The rows are grouped in 2 ways, from coarse to fine. Each group lies inside one group of the grouping before and may be the whole of it. The rows also spread widely along 7 directions, which tell nothing about the answers.
Some rows, each with its group in each grouping after it:
[  3   4  -6  -9 -10  15  -5 -15  -3   4  -1  13  20  -4 -12  -3  11] => Kezor kek
[-5 -4 -4  7 -4  4  2  7  3 -4 -2  2 -3 -5 -5  2 15] => Letam boti
[  4   8  -5   5 -13  -2   0 -12   1  12  -9  -2  12   9   4  -7   1] => Kezor zikor
[ -6  -6  -8  -8 -17  -1  10   5   1   3  -8  10   8   2  -4   2   4] => Letam Rimem
[-9  7 -4  9 -4 -8 -2 -4 -3 16 -1 -5  6  5  4 -4  6] => Kezor kiv
[  0   6   4  -7  -6  -7   8 -15  -8  -4   8  -1  -4  11  -9   0   6] => Kezor kek
[ -3   7 -17   1 -16  -8 -12  -5  11  14  -2   2  16   5   3   7   1] => Kezor kek
[ 10  23  10 -11 -15  -6  16   4 -14  -2   6  -2  11   3  -1  -1  21] => Kezor zikor
[  8  11 -17   3 -27 -10  -4   8  19  -9   9  -6  12  14   4  15  10] => Letam Rimem
[-6  0  2 -1 -5  0  8  6 -4 -9  3  3 -2 -1 -9  4 17] => Letam Rimem
[-12  -1  -6   1 -14 -17   2   9   5   3  -1  -3  -1   5   7   8   2] => Letam boti
[-17   2  21  27   2  -7   3   0  -8  17  -6 -22 -13   8  18  -5  12] => Letam boti
[ -6   7   7   1  -7 -13  13  -6 -10  14  -4  -6   1  12   2 -10   0] => Kezor kiv
[-7 -6 -7  8 -9  1 -3 -7  6  3 -5  1  1  6 -2  0  0] => Letam Rimem
[  1   4   2   0 -11  -8  11  -8  -4   5   0  -2  -3  12  -4  -5   3] => Kezor kek
[ -6   6  -5  10  -2 -14  -3 -11   3   0  11 -10 -12  14  -3   3   2] => Kezor kek
[ -4  18  14   9   0   3  -7 -17 -10   5  10 -14   6   5  -1   0  17] => Kezor kek

New rows, each followed by its group in each grouping:
[-11   1   6  -5  -8 -12   5  -6  -9  17  -6  -2   4  10   3  -4  -3] => Kezor kek
[ -4  12  -5  -1  -5 -13   3   7  -2  -6  14   0  -4   2  -8  10  19] => Kezor kek
[-13   2  -4  11   5 -16   1   4   1   3   8  -5 -15   5  -6   3  14] => Kezor kek
[ -3   2  -1   1 -11   2   6  -1  -3  -7   5   0   1   4  -7   2  11] => Letam Rimem
[ -3  -3   1   5 -15   1   3  -1   2   7  -7  -2   4   5   4  -1   3] => Letam boti
[-17 -15  -4  -6  -6   0  11   4  -3  12 -15  13   3  -2  -3  -5   3] => Letam Rimem
[-8  9  0  2 -2 -7  4  0 -8  6  4 -1  3  0 -6 -1 14] => Kezor kiv
[  2  17  10  15  -8   0  -3  -9  -3   8   7 -15   4  11   5  -2  17] => Kezor kek
[-1  9  0  7 -5 -6  6 11 -5 13 -6 -2  5 -2  3 -2 19] => Kezor zikor
[-15  16  16  11   5  -5  -8 -15 -17  14   8 -18  -1   6   6   2  13] => Kezor kek
[ -1   5  -1   1  -4  -6   5 -10  -6   8  -3  -1   1   6  -2  -6   5] => Kezor zikor
[ -8   0  -3  12 -10   0  -5  -7   5   6  -4  -7   3   4   6   2   3] => Letam boti
[-17   5   2   5  -1 -10  -5  -5  -8  21  -3  -5   7   2   9   0   6] => Kezor kek
[-5  0  0  6 -4  5  4 -7 -2 -3  3 -1 -3  2 -6 -1 12] => Letam Rimem
[-7  2  4 12  0 -1  3 -5 -6 10 -2 -5 -5  6 -2 -7  9] => Kezor kek
[-14   6   5  20  -1   6 -14 -10  -1  11  -3 -13   5  -1  11   2  12] => Letam boti
[  2  -6  -5   5 -17   0   6  -8   6   0  -5   0   7  12  -1  -4  -2] => Letam Rimem
[ -5  -5  15  13  -6  -5  17  -6  -6  -2   0 -12 -16  17  -1  -6   2] => Letam Rimem
[ -3   4   0   0  -4 -19  18   7  -6   0   5  -2 -15   9  -8  -5   9] => Kezor kiv
[ -6  -5 -15  -9  -5  -4   8   2  -1  11 -10  14   6  -3  -8  -4   6] => Kezor zikor
[ -3   5  -1   4  -3 -10   8  -7  -3   5  -1  -6  -6   9  -3  -5   5] => Kezor zikor
[ -7   7   3   4  -5  -3  -2 -10  -4  11   0  -4   5   6   0  -2   8] => Kezor kek
[ 1  2 -6 19  2  3  1 -7  5  5 -4 -3 -9  5 -7 -9 11] => Kezor zikor
[ -8   3  -3   7  -3  -4  -2 -22  -2  16  -5  -6   4  10  -1  -9  -6] => Kezor kiv
[-12   3  -3   0  -4 -12   5  -5 -10  18  -7  -1   7   5   2  -6  -1] => Kezor kiv
[  4   1   2  -5 -20  -6  13   3   2  -9   0   0   0   9  -2   3   3] => Letam boti
[ -6  -1   7   8 -15 -10   8   2  -3  10  -8 -10  -1  11  13  -5  -3] => Letam boti
[-13  -3   4   8  -4   0  -1   0  -1   3  -6  -3  -4  -2   1   0  10] => Letam boti
[ -3  -6  -5  26 -12   0  -9 -22  15  12  -8 -15  -2  21   7  -6 -12] => Letam Rimem
[ -8   5   6   3 -16 -14  -2 -12  -4  28  -9  -9  14  14  18  -5  -7] => Kezor kek
[ -1   6 -20  -3  -7  -4  -2   0   7   6  -3   7  10  -3  -8   5  11] => Kezor zikor
[ -7   0  -8  13  -9   8 -15  -6   7  14  -7  -5  16  -1   6   3  10] => Letam Rimem
[  4  -4  -5  15   0  18  -1 -17   3   4  -4   4   0   5 -15 -13   6] => Kezor kek
[-11  10   9   0  -2 -15   4 -13 -11   5   9 -12 -11  14   0   1   5] => Kezor kek
[-14   3  -9 -10  -3  -6  -1  -3  -5   9   0   8   9  -3  -6   7   8] => Kezor kek
